The same things were measured in two ways. Each way mixes the same 10 hidden numbers, adds some noise and spreads widely along 5 directions of its own, which tell nothing about the thing.
Some things both ways: the first way, then the second way.
[-22.5 -33.5 -21.1  36.3  -7.9  11.5   6.7 -24.3 -11.8  39.8  -4.0  22.5
   8.5  19.6 -26.9  11.2  35.9]
[ 50.1  30.6  35.5  41.4  -4.4  -3.6 -18.5   4.5  61.5  13.5 -47.8 -12.4
   5.3   6.5 -24.3 -16.5]

[ -2.3  18.5  14.0 -19.4 -17.7   3.1 -15.2 -23.5  -5.5   9.6 -19.9   5.7
  -8.1  -5.4   1.8   8.7 -34.2]
[ -5.3 -24.5  28.5 -10.1  25.6 -39.7 -13.8  -4.6   4.7  -3.7 -15.6  -5.7
  13.6  11.7  -8.7 -16.7]

[-34.0  10.1  -6.2  25.0 -10.9 -33.9  -4.1   3.6 -21.3  18.8 -49.9  -6.2
  12.3   1.7   2.4  25.7  -7.3]
[ 28.8 -39.5 -33.7 -14.7 -28.8  45.4  -7.0 -26.4  30.2 -38.1  11.2  29.9
  -4.9 -32.3  21.3  41.4]

[ 37.8 -17.3  -5.2 -47.9 -64.9 -29.9  25.4  -4.4 -39.1  -5.9   3.7  54.8
  25.3  15.7 -25.3   7.3  19.9]
[-17.8  -5.6  17.4 -57.9   9.6  -2.2  -9.5   5.1 -16.9   6.7 -10.3 -50.6
 -10.4  23.0  -7.3 -19.5]

[ 28.2  -0.8   6.5 -25.3 -22.2 -36.0  18.6  13.2 -32.0 -17.4   3.0  -8.2
  -5.5 -11.0  23.2 -21.8   0.9]
[  3.6   0.3 -41.0  -6.6 -35.4  46.2  37.5   3.3 -21.6  -3.3  20.5  -2.9
 -28.6 -22.5   1.9  49.5]

[  8.6  -3.0  16.1  10.7  19.9  -1.1   1.8   9.0  11.8 -11.0 -17.8  -6.7
 -10.1  -1.5  -2.5  10.4  12.6]
[-11.2  -0.7 -22.1  49.3 -44.2 -12.9   4.3  35.5 -28.4 -15.9 -17.1 -19.4
  -7.0  27.6  -9.1 -21.0]

[-20.7 -10.3 -17.8 -36.0 -33.2   4.0 -14.8  -3.0 -44.5 -12.8   2.8  28.9
  -0.4  10.6 -26.2  -0.4  -9.3]
[-20.2 -25.8   3.6  19.7  -6.9   1.1  26.6   8.8  -8.9  -5.2  12.7  31.3
  36.8 -22.6  18.2  31.0]

[ -0.6 -42.8  22.4 -23.0 -10.8  -1.6 -19.4   2.9 -39.5  -9.4 -11.5  62.6
   3.1  14.8 -18.2  35.3  -6.2]
[-17.7 -11.7   3.9  11.5  21.2  10.8  27.0   8.3  30.1  10.9 -19.3   6.8
  21.4 -23.1  15.8  14.8]

[-21.7 -10.0  -2.8   4.1  12.7  28.1  -4.2   4.9 -11.0 -12.9   0.7  -1.9
   0.0   0.2  15.4 -16.4  -5.2]
[ 17.4  -3.5  -0.4  27.7  -9.1  -8.3  10.5   0.8   1.5  12.6  14.0   4.5
  27.7 -15.3   6.5  25.3]

[  8.6  45.5  -6.4  16.0  25.6 -11.0  27.3 -45.0  -8.0  43.4 -28.5  -0.5
  16.3  -3.6  -8.8 -34.1  17.5]
[ 29.5  19.9   2.9   3.3   0.2  15.5 -12.9  -4.0  24.6   1.5   9.9   0.6
 -22.2  -7.9  -7.3  -6.6]

[ -3.2  22.1   5.1   5.7  10.8  -5.7 -20.1   4.0  -8.0 -30.1 -10.5   2.2
  -2.0   6.8  -7.1  28.8   4.2]
[  5.8 -18.1 -24.4 -37.2 -21.1  15.8 -43.6  -9.4 -44.2  -2.8  20.3  -5.0
  -3.2  48.3  -2.6   9.5]

[ 16.4  -8.6  27.5 -26.8  -6.0 -36.9 -23.5   5.9 -31.3 -17.0 -10.2  24.1
 -27.4  21.7 -13.4  21.1  -1.0]
[-12.0 -17.0 -20.4  -5.6 -25.8   0.5  33.8   0.0 -17.0  11.1  11.7  26.0
   3.3  29.6  13.5  24.1]

[ 15.5  17.6  -8.0  -1.6  -2.8  -6.5  10.9 -41.8 -11.2   6.9   3.1 -19.6
  -5.6  -8.9  -7.9 -22.5  27.3]
[-12.0  -7.5 -12.7  48.5 -19.4 -14.1  29.3  14.6  -0.1  -4.9 -14.6  45.4
   6.1  20.0   1.3   1.4]

[-23.1 -24.3 -10.7 -31.6 -11.1  21.0  -7.7 -11.9 -17.3  16.5   8.6   3.8
  24.2   6.2  -9.2  -0.7 -18.3]
[ 19.4  34.1 -32.9  -7.9 -26.2  47.2  -1.5 -23.3  17.7   4.7  33.3  27.0
 -41.9 -17.5  -7.9  17.6]

[ 20.7  -8.8   9.3 -13.2  14.2  16.0 -11.0 -10.0   9.2  32.6  18.0 -13.3
   1.6   8.9  12.8   6.3 -31.5]
[-25.4 -32.2   6.4 -18.1  11.0 -43.3   3.9  12.1 -29.6   7.4   8.6   6.2
   7.0  38.9 -37.1 -25.5]

[-26.1  -0.9   2.6 -17.5  25.7  -0.5  -9.8 -11.1 -16.1  -0.6 -16.7 -15.1
   7.2   0.3   0.0  -6.9  -5.7]
[ -2.6  40.5 -10.7  -1.1 -10.1  17.2 -40.2 -34.1  -0.9   3.7  25.4 -14.1
 -32.3 -31.1  -2.7  -4.7]

[ 14.8   2.8  -4.1 -13.3  12.7 -45.3  13.4 -77.8 -61.7  42.7 -25.8  22.5
  23.4  36.7  -8.4 -11.8  32.6]
[-26.6  17.4  -3.0   5.7   5.2 -37.9  10.5   7.8  19.3  33.5 -12.1  -7.8
   4.6  49.7  21.8 -52.7]

[-10.1  -8.3   1.4  -1.3 -17.1   7.5   4.4 -32.0  -0.5   7.9 -23.3   2.4
  -6.5  18.5  -9.7   2.1  17.7]
[-10.8 -36.2  17.9 -19.5   5.4 -23.0 -11.5 -15.2  -8.9 -22.0  -9.1  -1.8
   7.5   8.3  11.3  -0.2]

[ -1.6   1.5 -34.0  -0.9 -18.4  11.7 -16.9 -32.2 -49.4  14.2   5.6   4.3
  11.5  -2.3   1.7  11.8 -25.8]
[-19.0 -38.7  25.6 -18.1  17.4 -15.7 -33.8  10.0 -13.5   3.0 -19.8 -12.9
  19.1  12.4 -31.1   5.7]

[-16.1  21.2 -22.7 -13.8 -24.6  35.4  23.0  16.8  29.9 -27.1  17.3  -7.3
  27.1   2.1 -10.7 -17.9  11.8]
[ -8.8 -30.9  14.7  14.0  10.9 -49.9 -21.2   2.2 -26.7  -6.6  35.0  11.8
  56.4   2.8   7.4 -26.9]

[ -1.8  -1.2  33.0 -28.1 -20.0  -4.3 -34.5  23.8  -6.9 -11.5 -21.4  32.4
 -29.4  18.5  -7.0  29.8 -44.0]
[ 30.1   7.8   2.2  18.1 -24.2 -14.5  20.7  16.1  14.1  24.6   2.1  -6.1
  -4.6  29.7  -6.2  -0.9]

[-16.4  -7.1 -10.4  27.5  40.2   9.3  14.2 -61.8 -10.5  43.1  -8.1 -16.6
  30.4   5.2   6.7 -16.5  36.2]
[  8.2  57.6 -18.7  32.4  25.6  35.4  -3.9   3.2  37.5   8.1 -25.8  -9.3
 -34.1 -23.3  -0.2 -21.7]

[  7.8  23.5  17.8 -22.6 -12.1  17.3 -16.5  38.3  31.6 -58.5  11.1  -5.8
 -16.1 -20.8 -19.4  19.1  -2.4]
[  1.9  18.6   6.6 -26.6  11.6  16.5 -30.9  -8.7 -37.2  -0.6   0.6 -18.0
 -11.7   4.8 -17.0   0.8]

[  4.9  20.0  -3.7   3.4  32.9  16.8   9.4 -40.8  -7.7  39.8 -22.9  -0.9
   3.3  18.3  -1.4 -27.9  -7.3]
[ 24.0  31.9  13.7  34.5 -13.2  -5.9   1.6  -1.0  56.1  24.8  24.4  28.0
 -24.0 -14.7  -5.6  -5.4]

Other things, the second way, with their names:
k_411: [  2.4 -23.1 -27.0 -38.2 -44.3  20.5  -8.1 -53.4 -22.0 -33.0  14.4  23.7
  -2.2   3.5  17.3  18.9]
k_751: [-25.8 -48.7  -4.3  16.4   0.8 -30.2   7.3  24.2 -18.5 -16.0 -17.1   3.7
  36.4  38.4  25.2 -17.4]
k_391: [-14.3  -4.5 -13.3  57.7  -1.2 -19.0  46.6  15.1  23.5  -0.5   8.6  60.7
  19.8 -18.4  23.0  -1.7]
k_671: [-18.0   3.8  40.5 -38.2  23.3 -14.4  21.3  17.6 -23.0   8.5 -15.3 -56.9
   4.5  -6.9 -12.6  -9.7]
k_934: [-12.5  -6.9  23.4  -8.3  23.1 -40.1 -12.9   6.6 -22.0  23.6 -16.9 -35.2
  29.6  38.0   8.5 -16.1]
k_883: [  0.0  54.1   7.3 -10.8  16.3  37.5 -13.6 -20.0  23.3  19.3  -6.0   7.0
 -44.1 -25.0 -14.4   3.0]
k_281: [ 22.5   6.6  27.8 -44.3   0.8  22.2 -38.9 -10.1  34.3  -8.6 -27.9 -75.2
 -23.7 -15.5  -6.6 -10.7]
k_48: [ -6.9  -7.7  25.7 -49.9  21.8 -12.7 -50.2 -21.4 -28.4  17.7   5.6 -24.7
   4.2  21.9  -7.1   5.5]
k_230: [ 10.4   7.8  -8.5  12.8 -38.2 -24.5  -7.6   9.6 -25.0   0.3  17.0  -7.1
  -2.3  33.1 -12.4 -30.5]
k_52: [ -5.3 -41.4   4.8   0.6  25.4 -10.0  19.2 -11.5  15.3 -13.9   7.7  38.5
  31.1 -28.1  22.1  29.4]
k_486: [ -7.3  16.3  -2.0  -1.7  69.8  27.6   0.9   6.4  10.8  15.9 -19.2  32.1
 -11.5  -1.4 -34.7   0.3]
k_43: [-12.1  -8.0   6.5  45.2  40.7  -8.5  16.4  20.8  31.9  -9.6  -3.4  58.7
  25.5 -30.2   6.1 -11.3]
k_273: [ -8.6 -11.1   7.0  14.2   8.1 -16.7 -11.0  29.6 -19.7  -5.6   0.7   0.7
  15.5   3.0 -47.3 -19.4]
k_32: [ 10.7  23.8  17.6  44.2 -31.0 -10.5  52.0  20.5  24.2   5.9 -22.2 -19.7
  10.2 -30.6   3.7   6.1]
k_427: [-19.0  -7.3  -3.8  20.3  -7.3 -45.8   5.7  27.8 -20.1  13.1   6.2  -7.9
  26.6  43.3  13.2 -38.7]
k_323: [  9.9 -14.2   2.7   4.4  -9.2  -8.7   9.9 -10.4 -21.2  -9.7 -18.8 -14.4
  32.7  -2.2 -13.0  10.0]
k_549: [ 13.1  12.5  19.4   6.9 -13.2   2.6   3.3 -41.1  18.6   4.3  10.0  40.5
  11.3 -24.9   6.2  26.0]
k_835: [  0.8  21.9   5.3  48.1  12.3  -9.0  26.2  19.6  58.3   9.4 -24.4  23.0
   6.0 -15.0  14.4 -24.0]
k_909: [-24.5 -10.0   1.9  -0.3   1.6   0.6  49.9   4.1   8.7  12.3  -3.7 -14.0
  21.6 -36.3  15.4  31.0]
k_881: [-20.1  -3.6  -4.1  -6.6  10.7  21.3   1.9  20.6 -15.5 -18.3 -30.1 -14.1
 -25.8  -3.1 -15.2  -8.3]
k_640: [-19.8 -50.0   1.5  27.7 -29.1 -61.1  10.1   6.7 -16.8 -16.7 -16.6   6.1
  40.1  40.4   8.2 -12.3]
k_591: [-16.0   9.3  40.4 -24.8  21.3 -21.7 -23.9 -19.0 -15.6  23.4 -15.0  -6.3
  12.6  19.7   1.4  -5.1]
k_677: [-21.8 -11.3  51.4 -17.6  31.2 -44.0 -25.5 -19.2  -6.4  11.6 -15.7 -16.6
  34.7   6.6   1.5 -10.4]
k_382: [ -4.4  32.4  19.2  34.6  -9.5  -3.1   4.7  18.2  13.8  15.1   0.6  11.0
   8.5   1.2   0.1 -16.5]
k_222: [ -5.7 -14.9  26.1  42.3  29.6 -54.0   7.4  18.3  49.1   7.1 -10.5  28.8
  33.8   1.8   7.3 -42.0]
k_595: [-16.4 -32.7   7.1 -24.9  38.5 -16.7  11.6  -5.6 -21.4  12.6  18.2  -1.0
  26.5  -9.0  16.6  25.8]
k_358: [ 10.5  -5.1 -23.2   9.3 -18.2  30.9  31.3   9.5 -15.8 -15.4  -0.9  17.3
 -23.2  -8.1   5.8  38.7]
k_615: [ 33.4  33.3  16.9   1.8   2.2  -2.7 -16.6  32.2   3.0  24.7 -29.0 -36.9
 -24.0  49.0 -42.0 -30.7]
k_612: [ 13.8  -6.6 -53.7  25.2 -24.9  41.7  44.7  19.5  -5.1 -26.7 -23.5  32.4
 -33.1  13.8   2.5  19.3]
k_685: [ 11.8  19.6 -10.4 -20.1 -17.7  30.0  -2.2   7.3  17.7  17.5  -7.8 -46.0
 -29.2   9.6  -3.8   4.8]
k_748: [  0.1   3.7  -2.5 -13.2   4.3 -24.9  17.5  18.2 -28.8  28.0  17.1 -15.7
  -5.5  49.4 -27.4 -20.7]
k_603: [-15.5 -24.3  -1.4  25.3 -23.6 -27.8  -6.1  46.7  -9.6   6.5   8.7  -7.8
  25.9  38.8   5.2 -20.3]
k_733: [ 24.3  48.7 -18.9  44.8 -11.9   6.4  15.3  -9.9  52.6  -1.1   3.6  11.7
 -27.1 -26.9  29.8 -25.5]
k_965: [ 21.0   2.8  -7.6  14.3 -44.4  -4.0 -18.5 -11.8  -7.2   2.9  10.4   2.5
  10.1  27.1 -11.2  -1.2]
k_577: [-13.8 -14.1   9.6 -44.0  34.5   7.6   5.9   3.0 -21.4   3.4   7.8 -18.6
  16.8  -4.9  -4.9   7.9]
k_964: [ 30.4  23.6 -38.2  -3.3  24.9  60.9  18.3  -4.9  16.8  -0.9   3.2   1.3
 -36.3 -44.2  10.4  35.7]
k_133: [ 25.2  18.7   0.7  11.5 -59.3 -27.2 -21.8 -14.7  -5.6   1.4  19.5  22.6
  -8.8  49.2  -5.3 -32.2]
k_203: [ 14.7 -13.1  18.9 -38.9   5.2 -19.0 -11.1 -20.0 -14.9  11.5   5.8  -3.2
  -5.6  23.9  -6.0  13.1]
k_362: [  5.7 -15.9   7.7  10.6  -5.8 -22.3  19.7   5.9  10.8  -5.0 -19.4  13.1
  19.3  24.0  -2.8  -9.8]
k_466: [-25.4 -42.7  33.5 -65.2  43.5   0.7 -43.4 -18.4 -22.2  -6.0   4.3  19.5
   8.5   2.8 -42.6  11.4]
k_848: [  2.2  -1.4  16.5 -47.5  53.3  21.2 -18.4 -36.1   9.7 -12.4 -25.5  -8.2
  -3.5 -20.6 -13.0   3.0]
k_700: [-23.3 -38.5  13.1 -60.5  29.2  10.3 -21.2  -4.8 -16.4  -8.8  20.3  -0.9
  -9.5  -7.7 -28.2  13.0]
k_642: [ 35.5  50.4   1.6   2.5  38.2  24.2   9.1  25.0  -7.3  17.5 -29.6 -37.8
 -31.5  19.9 -13.8 -10.5]
k_38: [ 12.1  10.6   7.3  27.0  12.0 -18.5  -8.4  -8.7  52.4  17.3  -1.3  39.5
  -3.6  21.6   4.9 -28.3]
k_192: [  1.6  -0.4 -11.4 -45.1  18.7  27.3  24.5 -31.5  -9.1 -11.9   5.8 -14.7
  -1.9 -33.0  39.3  24.6]
k_679: [  4.6 -10.7  25.5 -16.5  57.8  -4.5  19.9   1.0   7.0   7.3 -14.0 -24.3
  37.5 -40.1   2.6  19.5]
k_624: [-22.7 -18.5  -5.8   6.3  19.0 -10.0  39.0 -13.1  21.3  -3.8  29.6  25.0
  16.9 -61.7  17.1  20.2]
k_847: [-12.7 -11.3  46.5 -50.3  12.9 -21.2 -21.9 -37.8 -22.9   5.0  -2.4  -1.2
  10.3  16.6  -8.4   8.2]
k_930: [ 15.1  42.2  -1.4  28.0  -0.3 -12.8  16.3  25.4 -12.3  18.7 -16.2 -14.3
 -15.0  31.1 -15.2 -39.7]
k_690: [ 23.5  17.3   8.9  -5.0 -23.6 -24.8 -19.7   3.0   6.7   5.0   1.2 -27.2
  -1.4  26.3  -0.1 -40.5]
k_745: [ -9.7  -1.4   1.2 -43.9   8.2 -14.7  -6.4  -7.9 -39.5   1.7  -8.7 -27.2
 -16.1  39.7 -25.1 -24.4]
k_123: [ 14.4  22.3   7.1  45.5  16.8 -10.3   8.6 -10.2  65.0  13.1  15.0  10.5
  18.7 -52.6  31.0  -0.5]
k_701: [  2.0  28.5 -14.7  50.4 -42.1  -5.5  29.4  -1.3  27.2  -2.5 -12.9  23.8
  -4.2   3.1  22.7 -19.8]
k_586: [ -3.0  -1.9  -2.9  13.0  -6.1 -32.3   4.9  18.3 -18.8  -1.7 -22.6 -26.3
  20.8  38.8   0.9 -34.4]
k_485: [ -9.6  -4.5 -30.3  32.9 -18.2  -4.4   8.0  39.0  -7.9   2.7   9.4   5.8
   5.6  24.4  -9.0 -18.2]
k_67: [-18.9   8.0  -5.1 -34.7  31.5  23.4   0.7 -23.7 -10.2 -23.7 -19.2  -0.7
  -7.7  -9.7   6.7 -22.8]
k_68: [-36.2 -65.7   1.7 -24.1   7.1 -29.0 -24.0   5.7 -46.2 -25.3  -1.2   1.7
  37.2  24.9  10.5  -0.8]
k_674: [-28.2 -57.2  14.5   6.0  23.5 -36.9  -0.6  10.1 -21.9 -17.2 -16.9  12.6
  40.3   9.3   7.1   7.6]
k_538: [ -1.0   9.1 -23.0  16.9 -14.3  14.9 -13.2 -15.3  30.3 -12.0  14.7  15.9
 -32.4 -24.6  12.2  -2.1]
k_688: [  4.2   6.4 -18.2  12.6 -17.2  -7.6  11.5  19.7 -17.0  14.7   0.7   2.7
   1.6  39.5 -12.2 -12.6]
k_489: [-15.9 -19.1  -5.6 -47.0 -11.9 -11.6 -14.2 -27.7 -15.1 -11.3   8.2   4.5
 -11.4  29.4   0.4 -20.4]
k_493: [-32.1  14.7   3.3  -4.1  31.4 -29.7  21.4  -4.1 -28.5   7.0  -5.6  -4.4
  10.0   1.4  -3.9 -24.7]

Some of these things the first way, each followed by its name:
[ 24.2  41.7  -8.7  -9.9  17.6  21.7  17.6  -0.5   9.9 -25.4  -2.3   8.0
   5.4  -8.6 -38.1 -21.2  27.8] : k_382
[ -2.2  35.7  20.3  -2.5   5.7  14.5 -30.5  -9.4   0.8 -27.4 -23.3  -6.0
 -20.8 -22.5   9.4  17.7 -35.3] : k_674
[ -5.2 -33.9 -16.7  37.6  21.2  17.7  37.8  -9.1   0.0  25.2  16.6  -5.5
  27.3  12.6  21.8 -30.5  46.8] : k_679
[ 25.0  43.1   3.4  -9.4 -12.1 -42.6  22.7 -12.7 -15.6   3.5 -23.7   9.3
  12.5  -9.6 -19.9  -4.9  17.7] : k_835
[ 10.9  -2.1   2.2  -2.6  10.7  -3.8   5.4 -21.2  -5.6   0.1  -1.0   2.8
 -19.6  20.8 -33.5 -12.3  43.9] : k_847
[ 29.0  -1.7  21.6  -1.6  35.8   2.4  19.8  25.0  13.3   5.7 -20.1   9.3
  -7.1   7.8 -10.3 -14.2  12.7] : k_671
[-14.0 -25.6  19.9  -4.5  22.3  -2.2   5.7   5.1  13.2   2.9 -26.9   0.8
  -3.5  15.7 -25.3   4.7  30.8] : k_701
[ 12.9 -27.3   7.6   2.0  12.6   4.7   5.2 -11.9 -32.1  15.6 -26.5  33.2
  15.0  17.1   5.1  10.9  -0.2] : k_685
[ -8.7  53.0   5.8 -17.7   9.0  -8.7  -3.8   6.7  13.8  -1.8 -31.1 -15.9
  -8.7  -4.8 -36.5  -5.9  -9.5] : k_133
[ 13.1  21.3   4.5  -5.0 -29.6 -16.4   7.4  -0.9  -3.7 -20.5  -3.1   2.5
  -5.0  -3.9   0.8   0.1  10.4] : k_52
[  7.0  40.8   7.2 -29.8 -20.5 -21.7  10.8  15.2   6.3  -9.6 -12.8  -7.7
  -0.9  -9.8 -16.8 -10.8 -10.7] : k_230
[-43.2 -35.9  -4.2  11.4   4.8  15.3  -5.4  27.7  29.4  18.5 -21.1  -4.5
   8.6  48.8 -22.0  30.7  11.3] : k_690
[ 16.2 -43.9   3.5 -10.6 -11.8  12.1  38.6  38.0  10.6 -18.4   3.6   2.0
  -1.9  -1.1  -2.7 -29.3  37.1] : k_32
[-19.8 -45.9  10.1  29.6  32.4  16.5   2.3 -28.4   9.5  40.4  -0.5   2.7
  15.0  12.4  -7.2  13.0  35.1] : k_848
[-13.1   6.0  10.6  18.5  47.0  12.2  27.5  -7.6   1.5   6.3 -30.0   4.7
  23.3  -2.2  16.1 -28.1  18.3] : k_123
[ 20.5  -7.1  35.9  11.7  19.9   6.7  -9.6  23.5  20.0 -53.2  -1.2  13.5
 -21.7  14.6   3.2  26.5  29.4] : k_934
[-17.1   7.3  14.5 -37.5 -12.9  -3.8   3.6 -37.3 -14.7  25.9 -26.3  29.6
  29.0 -17.1 -41.7   1.7   0.0] : k_67
[  3.8 -15.9 -11.1   6.1  -7.2   3.3  23.9   7.3  -3.3 -10.1  12.3   6.9
  16.4   1.0 -14.7  -9.6  43.6] : k_965
[  1.8  -7.5 -20.9   9.5  -1.0  34.0  -4.2  36.2  33.6   5.6  40.8 -29.5
  12.8  -4.5  -1.0  14.9 -14.9] : k_273
[-13.2  -5.1  -3.4  -6.6  15.9  26.1  10.1 -12.1   2.6  -7.6   0.6  -8.5
  -3.4 -10.9 -22.3 -31.3  29.5] : k_549
[  4.5 -42.4  -7.1  31.7  -0.3 -15.3  32.5  -2.5 -22.6  27.3 -39.1  33.7
  32.4  24.9  -5.3  19.8  44.6] : k_281
[ -2.8  10.2   5.1 -24.8  11.2   3.0 -20.3 -36.9 -24.6  12.6  -4.4   4.3
  -1.3  -4.3 -21.7   1.6 -10.6] : k_883
[-14.6 -36.4  12.1  -0.6 -10.9  -9.4   4.8  32.7  -0.8  -2.2   8.2   7.3
  -1.4  -8.9  -7.1   4.0  14.5] : k_323
[-15.0  -7.6   2.1 -16.0   1.1   8.4 -14.8 -32.6 -31.5   1.9 -17.7  23.5
 -10.5  14.8 -22.0  -1.5   2.6] : k_677
[ -8.0  16.5 -15.8   4.7   2.8   1.9   6.2 -78.6 -28.9  49.1 -12.4  11.7
  22.8  18.9 -15.3 -10.5  12.9] : k_38
[ -7.9  12.9   0.3 -17.6  -4.1  40.1 -25.8 -16.1  -9.0 -30.0   2.4   5.4
  -5.6  -0.8  -2.0  11.5 -21.9] : k_48
[ -8.8   7.6   1.3 -21.2 -25.5 -51.4  19.9  -6.5 -26.1  -2.6 -23.6  -5.8
  12.4 -16.5 -23.6 -11.5  35.4] : k_411
[ -3.2  20.2  -1.5  -4.1   9.0 -13.2   1.4  -9.8  -6.2   1.1 -16.9 -12.2
   4.3  24.9  -0.4   0.3   7.4] : k_427
[  6.6  -8.6 -20.6   5.5 -23.7  14.4  -2.4 -22.9  -3.7  28.3  21.5   9.6
   6.3  21.1 -16.9  10.4   7.2] : k_615
[ 24.7   1.5  41.6  17.0  43.7  27.1  -3.8  26.4  38.3 -46.6   1.2  -7.1
 -23.6  11.3  27.1   7.4  13.7] : k_595
[ 29.1  23.5  31.1 -31.0  12.0 -35.3 -17.9  -7.9 -22.4  26.2  -2.8  24.3
 -13.9  15.8  -2.2   2.9 -35.8] : k_748
